The same things were measured in two ways. Each way mixes the same 12 hidden numbers, adds some noise and spreads widely along 6 directions of its own, which tell nothing about the thing.
Some things both ways: the first way, then the second way.
[ 19   1  59  -7 -13  15  38  33   2 -27 -15  21  -6  12 -26 -28  15   5
 -14 -16   2  18 -16  18 -42]
[ 20  24 -11 -10 -13   9   0  37 -22 -16  -2  32  -3  -7   1  -4   8   9
  35  -9 -17  -4   9  -6  13]

[ 14   2  27   1   9 -15  13  31 -13 -12  -9  15  -4  22 -20  -3  -2  38
  17 -18   7 -13   9   4  -2]
[ -8   4  -8  18   2   5  -6 -15 -13   7   7  33   0   3   1 -35 -20 -26
   8  22  10 -17   4  15  20]

[ 29  15  39  14 -27   3  13  20   5  -5  -4 -15  10  -3  -9  -5   5   5
 -14 -12  -4  11   1   5  -8]
[  4  -4  14 -18 -20  -7  -4   8 -17  -5   3 -15 -14   4  -4  10  -1   3
  -2  -6   3   6  -7 -31 -16]

[-12   1  -6  -7 -10  -6   8  -7   5 -11  14  -5   3  20  -6  -7 -26   7
   1  -8  -4 -12   2 -16   6]
[  6  25   1  15   3 -18  -1  12 -25 -21  -7   0 -14 -15  -5 -11 -10  -9
   5   7   4  14  16 -17   5]

[ 35 -19  50   8  -6  17  18  53 -30  -1   5   2   9  45 -23  -2  19  30
  30  -6   9   9  -3  42 -30]
[ -6  -4   7  19 -10  -1  11   5  -6 -34  13 -44   4 -16  -6  -7  23  24
 -37  16  -5  26  49  -3 -26]

[ 17   3  32   2 -20   9  12   6  10 -20   2  -4  -6  23 -20  -7  11  12
   4 -10  -2  13   0   1   4]
[ -7  -1 -12  -3  -9   2   0 -28  13  12   1   8  14  23   7   0  -5  -4
 -15 -19   0   2 -12  20  -1]

[ 26  -8  26   6 -13   1  -4   3   4 -22  -7  -7 -17   8 -26 -24  12  -1
 -10 -17  -1   8 -22  11 -22]
[ -2  13  14 -13 -18  10   8  -6   8   5 -17 -10  -4 -10   2 -10   9  13
   9   7 -21   9   2   3   7]

[ -1   4 -19   3  -5  -9 -11  -7 -16   5  20 -15  32  32  15  14 -29  34
  22 -19 -28 -30  15  -2  -7]
[  3  33 -12  -9 -36  -4  14  19 -23 -45  -2   3   5   2 -33   1   9   9
  10 -10  15 -20  57   4  32]

[ -7  -6  17   3 -27  25  13 -23 -23 -17  20   4   6  31  -4   3 -20  22
  -3  -9   5  -2  23  -4  -7]
[-11   2 -12  13  -3  22  -1  17 -14   7  -9   2  -7   4   1   6 -12   6
  13 -19   1  13 -34 -19  14]

[ -9   1   7   2 -12   0  15   6  24 -19  -4  -2   7 -12 -23 -17   3  -8
 -13 -13  -9  -6 -11 -15  -6]
[ 10   0   9  -7   8  -2   2  11  -1  -9   2 -13 -22 -10   5  -6 -20  18
  14  17 -21  -7 -32 -43 -12]

[ -4  15  30   7 -13 -22  19  23   6 -50   3  15  14  -9  -1 -23  18 -17
   6 -21   7  -9 -14 -20  17]
[ 12 -14   2  -1  -2 -37 -14   8  -6  -7  20   3 -11   1  15  -3   4 -27
 -12  10 -22   9  29 -14 -35]

[ 19   2  30  -2 -22   6  -5  14 -34 -31  15  13   9  20  12 -10  18  15
   4 -20  12   7   0  14 -14]
[ -2  14 -13  12  -7 -25 -25  36 -24 -28   2  29 -17   9  -3   7 -21 -30
  33   7 -12   7  -2 -21  15]

[-13 -23 -16   8  -6 -16 -13 -18  -7 -29   0  -7   6 -15   3 -13  -3   9
 -15  -2   4 -20  -6 -23  27]
[-12 -14 -14  -4  27  -2 -34  -8  44  28  12  48   3  30  22  -3   8 -41
  16  36 -41  -3 -59  -1  -3]

[  6 -15  30   0 -36  -3  10   9 -52 -13  15  10  -8  56   5  19 -12  36
  -7 -12  18  12  36   1  -7]
[-14  15 -28 -16   1   7  21  28  -1 -43  11  -3  -5 -19 -12  15  27  30
  19 -10   7   0  13  -7  11]

[-16   7  42 -10 -50 -18  16  12 -38 -50  22  13 -13  26 -16   6   4  10
 -14 -32  28  -2  19 -14 -25]
[ 18   4  24  -6 -32   1 -17  -4 -31  22 -21 -22   7 -12   8  -4 -12   0
 -23 -35  15   8  19  23 -21]

[  6   4  12  20 -13  -5  26  19   9   1  -4 -14   7   2 -19   1 -21  18
 -15  -7   7  -5  19 -18  -7]
[  0   5  19  -5   3  31  13   6 -15  -7  -9 -30  -4 -19 -12  10  -3  43
   1  -5  31  15 -37 -24  -5]

[ 34   3  43  14 -20  -9 -12  27  19  14 -25   6 -21   2 -54   5  26 -12
 -12 -28  38  17  -2   0  33]
[ -9   3 -13   1   4 -11  14 -21  -1 -12  13 -23  -5   5 -16 -11   8   8
 -30  -3  13 -11  21 -16  -2]

[-14 -16  -9  13  -8 -15   6   8  -9  -6   3 -26  15  16 -24  22 -30  48
  22 -13 -16 -35  12 -12 -10]
[  0 -29  -1   9   2 -34 -22 -26  12  23  -1  -6  19  12  11  -7 -16 -39
 -43 -11   5 -24  47  48 -19]

[-16  25  19  20 -31 -26  30  14  -8 -39   7   5  10  -9  -7   1 -25  -8
 -16 -27  14 -22  13 -39  -4]
[ 16   3  31 -15 -21  -4   1  12 -26   3  -9 -30 -12 -24  -5  -3   9   6
 -11  -1   7   9  24 -20 -22]

[ -4   1  -1 -14   0   8   6  -8  -5 -28  30   4  33  27  34 -25 -10  20
  19 -10 -24 -13  -2   3 -13]
[ -1  41 -17   7 -31  35  -7  11 -11 -25   3  32  17  16 -23  -1  12  11
  34   0  -9  18 -26   4  18]

[ -9 -28 -13 -26 -18   8 -32 -44   1 -16  36 -20   4  24  29 -27  -5   3
  -6  -4 -21  11  -4   6  10]
[ -5   9   1   3 -10   1   3   9 -10 -16  -8 -32  -9 -17  -6  31 -11  21
   9 -31  14  40 -29 -10 -18]

[-44  -8  19 -33 -34  -6  22 -15 -14 -34  11  15 -23   9 -23  -9 -23   4
 -33  -7   8  -2  12 -21  -4]
[  7  -7   6  -7   3  10 -15 -18   3  37  -2   7   4  -2  22 -20  -6 -11
 -17  -2  -5 -10 -21  13 -18]

[-10 -14  -6   8 -10 -37 -16 -13 -27 -30  14   2  -7  19  14  -4   8  10
  -5  -7   7 -17  23 -21  41]
[ 19   8   6   1 -20  14 -11 -22   9  29   4  39  15  25  13 -10  19 -27
  -5  14  -8  12   7  34  10]

[ 31  37  48  37 -11   9  43  39  -6 -39  -2  25  14   6  -6  -9  24   5
  10 -16  18   7  17 -11   1]
[ 19   0  33  12 -35  15   6  -3 -19   4  -3   3  20  21 -10  -5  14  -8
 -22  12   9  22  33  -2  -5]

[  7  -2  35  -7 -16   6  10   6   5 -22  11   1  -6  14 -15 -28   4  -5
  -2 -17  -1   8 -10  10 -15]
[  6  18   2  14 -30  30 -19 -25  -8  32   1  12  -7  14   6 -22 -13  -6
  13   5 -21  22 -50   2   3]

[-10   9   1  10   6  -8  42  25  32 -12  -8 -11  26 -17  -6 -16 -36  12
   4  -9 -30 -15  -5 -22  -8]
[ 22   1   7  17   1 -17 -23   5 -26  12  19  18 -35  -9   9 -17 -43 -38
  30  29 -14   6 -36 -35 -22]

[ -1 -33  11  17   2  -7   3  17 -14   1  -2  -2   5  12 -29  -6 -13  18
   5 -21  11 -25   7   7 -20]
[  1  -5  -8  26  23  25  -9  19 -14   8  -7 -13 -17 -14   1   8 -17  22
  16  -4  11   9 -39 -14  19]

[ 12 -11   0   2 -12  -2   8  35  -6 -11  -7   4  11  16  -6   3 -11  19
  -4 -19  10  12 -13  -5 -21]
[  7  50 -15  -4 -10   0 -16 -10  23 -27  -4  36  41  21 -32   8  28 -20
   1  10   8  -5  11  44  14]

[-11 -14  11 -12 -16  -7  -7  -5 -18 -17  15   1   0   7  -1 -10 -16  15
  -8 -23  -4  -9   8   2 -14]
[ -2   4 -10  -2 -14   9 -12   9  -8  -3  -5   3   3   6  -9  13  -6   3
  12 -18  13  -8  -3  16  18]

[ 11 -23  -3   6  -6  -2 -24 -13 -21 -21  10  -6   7  18  10 -10  16  25
   3  -6  -2 -11   1   2   9]
[ -7   3 -18  -9   9   8  -3  35 -10 -12 -18  25   2   6  12  37 -12  12
  24 -41  25   7 -31   5  30]

[  2  17  33  -9 -10 -19   5 -11  21 -32  -6  24 -18  -4  -3 -29   6 -14
 -13 -29  -9  10   0 -18  31]
[  1  -3 -18 -21 -26   1  20 -27  13  12  14  24  15  21  -7  -3  20 -13
   0 -15   7 -26  41  33  13]

Other things, the second way, with their names:
<131>: [  3 -15  13  -1 -22  -5 -26   3 -38  32  -2   5 -17  -6  21  -6 -11 -29
  -2 -17  14  10  11   8  -4]
<46>: [ 26   6  22  14   3 -31   1  37 -42 -34 -16 -31 -12 -14  -6  36 -20   9
 -15 -22  40  30  30 -22  -6]
<236>: [ -8   4 -15  -7   8  -8 -15  16 -14   7  -4  31   3   2  14   8   3 -26
   2 -24  15   5 -10   7   0]
<205>: [  4  29 -25 -15 -18  12   1  14 -18 -12  10  25  14   4 -11   3  33  -4
  -2 -24  15  -3  15   9   2]
<22>: [-27   4  14 -21   4  24  26 -15  12  -8 -20 -49   7 -33  -5   1  16  47
 -25 -13  22  14 -14   3 -15]
<380>: [ 10  28 -22 -15 -50  19  -9 -12  10   3  12  25  19  12 -24 -11  30  -6
  32  -5 -36 -16  24  38   7]
<438>: [  5  11   1   7  -9   9  -4 -13  -5  17  -4  23  -2  13   6  -6  -1 -11
   9   2   4  13 -10  10  20]
<127>: [-17  -8  25 -23 -12  18 -12 -32  32  18 -12 -10  14  17   4  -9   7  15
 -10  15 -27   5 -44   1 -15]
<179>: [ 12   9  22  -3  -5  15   7  -5  32 -16  -3 -32   7 -19  -7 -30  14  36
  -4  49 -59  -4   5  -9 -25]
<275>: [ -1 -16  10  -7   1   9  12 -11  31  -2   7 -10  26   7   0   8  26  10
 -22   9 -12  12   3   6 -33]
<215>: [ 10  39 -20   1 -17   1   4  37 -29 -37  -3  22 -16  -9  -9   9  -2   9
  42 -12  -2  14   1 -12  29]
<64>: [ 12   7   5  26  13 -34 -15  10  -5  -6 -11  12  -4   2   0   3 -14 -34
   6  12 -10  16  17  -4   1]
<8>: [ -3   5  -6  -1 -11  23  20  -4  -8  -3  19  -8  -2 -10 -21 -11  28  10
   0  10   9  -1  13 -14  -5]
<424>: [-29  -8 -11 -14  37 -38  -1  32   3 -37  -7  19 -17 -18  16  27   1  -9
  28  -2  12  17   1  -8  10]
<197>: [ -2 -21  -5   5   2   4 -15  12 -27  19  -1   3  -2   8   9  16  -6  -8
 -11 -31  37  -5   5   9  14]
<451>: [-24 -24 -27  -3  37  -3 -17  -9  22  11   6  21  -8  19   8  32 -35 -10
  25 -14  27 -14 -74   4  17]
<317>: [ 11  17 -14  -8 -18  14 -13   8   8   2  -7  44  31  30  -2   0   7  -8
  13 -13 -17 -16  -1  26  14]
<136>: [  2  -2 -11   7  -1   8 -14  12  -5   4  -4   9  -2   8   4  10 -18   2
  17 -14  -4   2 -26   2  10]
<54>: [ 14  27  26  -7 -41  24   3 -15 -10  29 -17   2  12 -11   2 -34  27  -5
  -9   5 -23  19  20  15 -11]
<172>: [ 19   5 -22  11   2  14  20  23   6 -38  15 -20 -11 -22 -10  25 -11  50
  41  -7 -13  12 -13  -5  -5]
<480>: [ -5 -18  16   0  17 -16   9 -11  23  -7   2 -15   2 -14   0  -9  -6  -2
  -4  31 -15  -4   9  -5 -26]
<407>: [-27  -1 -14 -21  41   5  24 -16  40 -15 -15  13  32  10  -2  34  28  25
 -11 -24  41   7 -17  28  16]
<267>: [ 11 -12  33  13   2 -18   3   1 -13   2  -6 -39 -14 -31  -2 -18 -19  -8
 -14  23 -10   8  22 -24 -38]
<65>: [ -8 -18  -4  31  25 -13 -10   2  -8  10   6  -5 -26 -15  15  -5 -40 -24
   8  15   3  13 -32 -20 -11]
<470>: [ -5  -5  18   5  21  13   3 -12  24  27 -37 -15  17   4   9  12  23  15
 -29  -7   8  20   0  20  19]
<344>: [-16   0  -3   1   8   0  -6 -18   3  15  -4  10   6   3   4  -5   0 -15
  -7  -7  13   5 -15  12  -1]
<352>: [ 13   2 -23  21   2   1  -5  15  -8 -11  12   2  -4 -18  -3 -15 -13   6
  23   0 -28 -11  15  10  -8]
<295>: [-15  -8  -2 -23   5  -2 -10  -2   6   5 -17 -13   4  12   5  34  -3  16
 -11 -43  22   6 -37  -1   0]
<66>: [ 15   1  20   8 -29  22   3 -33 -21  35   1 -29 -25 -13   5 -11 -41   4
   1  -5  21  13 -38  -3  -8]
<146>: [-14  33  -2 -28  -2  20  33  30 -10 -53 -21 -23  16 -25 -23  26  38  59
  -5 -29  41  15  17  -2  14]
<342>: [  8 -26   5  13  19 -24 -17  10  -3   4   1  -9 -18   6  12  16 -28 -14
  -3   3   1   2 -11 -18  -6]
<34>: [-32 -12   4 -25  15   8  14  -7  11   2 -12 -29 -10 -13   0   3  10  25
 -12  -7  18 -10 -14 -15   8]
<416>: [-14 -11 -28 -12  27 -17   1  23  13 -31   6 -19  -9  -4   4   2   2  28
 -10  -6 -19 -32   9 -21   2]
<401>: [-13  -3   0  -4  -6   7  -2 -10  -4  11  -6  12   4   8   8   6 -12 -11
  -1 -13  21   7 -22  10   6]
<289>: [ 19  -3  11  12 -10  -6 -36 -21 -17  41   3  20 -10  13  18  -8 -32 -42
   2   0   5  11 -35   7 -14]
<214>: [ 11   9  13  -5 -15  18  13 -16  -6  22 -25  -5  12   7   6  25  -3  15
  -9 -44  35  32 -20  20   6]
<147>: [ -2 -25 -14  24  36 -53 -25  20  -1 -27  17 -12 -37   0  -8   6 -28 -22
  18  33 -19 -18  16 -37   6]
<266>: [  0  31   7 -19 -24  11   8 -15   4   5  -6  15  11 -11   5 -23  35  -3
  -1   5 -19  19  14  20 -11]
<170>: [ 12  -1  -4  -9 -20   0  22  -4  17 -16  17 -19 -19   3 -10 -13  22  29
  16  27 -51 -10  32 -22   7]

Some of these things the first way, each followed by its name:
[ 11  -8  -8  -1   2  -6  -2 -18  25 -15  -5  -8 -11  17   4 -24  -5   6
 -13   9  -8   9  -7 -17  31]
<407>
[  6 -14  -4   5  -8  -5  -7  -4  17  -5  -8 -22  -8   2 -30  -8 -17  10
  -6  -8   3  -9 -16  -8   5]
<22>
[  1   1  12 -26 -32   4 -10 -24 -15 -31  31 -17   1  24  17 -25   9  12
 -14  -1 -21  -3  -6  11 -24]
<127>
[ -7  -1  28 -10 -17  -7  12  -4  -7  -4   3  20  -8  12  -2  -7 -23   5
 -21 -17   8   6  24 -12  18]
<8>
[ -3   9  33  -6  -7 -18  27   8  -6 -19   9 -14   3  -4  -2 -25 -37  13
  -3 -12 -22 -21  -2   4 -20]
<131>
[ 20 -10  40 -22 -27  12  -6  -7  -8   5  -8  -4 -31   8 -28 -19  -9   2
 -37  -8   3  22 -12  24 -17]
<34>
[-30   3 -11 -20 -11 -17   1 -36  -1 -29  24  -4   0  16  16 -16 -35  10
  -6  -6 -12 -22   8 -30  24]
<344>
[  8  -8  24   7 -22   8  16  15 -10 -10  -4  -2  -5  17 -28   6  -6  27
 -11 -14   8   7  14  -1 -22]
<267>
[ -7  -1  -5   6 -31  -7  -5 -26  11  -6  13 -39   7   2  -5  -2 -26   8
 -18  -2 -12 -13   6 -20   9]
<295>
[ 46  -6  36  18   7   6  17  52  13  13 -33  -4  32   9 -19  -7   0  21
  15 -15  -9  -3 -33  25 -22]
<205>
[-10 -12  17  -9 -11 -13  -4   7 -11 -11  13   7   2   1 -10 -15  -6  -4
  -5 -28   1 -11   3   4  -9]
<147>
[  2 -13  24 -32  -1   5  12   5  31   0  -5 -15 -11 -16 -16 -42 -15  -1
 -22  -2 -29  14 -25  19 -14]
<289>
[ 16 -36  26 -19  -8  17 -20  -2   1   1  -2  -7 -13   4 -23 -26  20  14
 -13 -10  -6  14 -12  34 -14]
<136>
[-29  16  12   5 -29 -27  24   0 -22 -68  20  29   3   8  19  -2 -15   1
 -10 -33  21  -5  25 -49  12]
<451>
[ 20  -3  36  18 -12  -9   1   9  22  -6  -6  -6 -13   4 -34 -17  21 -15
  -5 -23  -6   3   1   6   2]
<170>
[ 41   3  51   0 -19   6  29  27 -29 -34  -1   3 -16  41  11 -18  -1  30
  -9   2   3  33  -2  18 -27]
<424>
[  2  -7  33  14 -41   2  20  -4 -53 -47  20  24 -19  54 -13   2  -2  -2
 -14 -16  34   2  16  -9 -28]
<470>
[ -1  -6  37  -5  -9  -1  21  12 -16   0   3  -1   1   6 -15 -12 -24  20
  -8 -12  -4 -13  11  13 -15]
<197>
[ 14   6  39   0 -10 -13   7   9  -1 -37   1  22 -21   9 -11 -30  18 -16
  -9 -23  14  12  -6  -3  11]
<438>
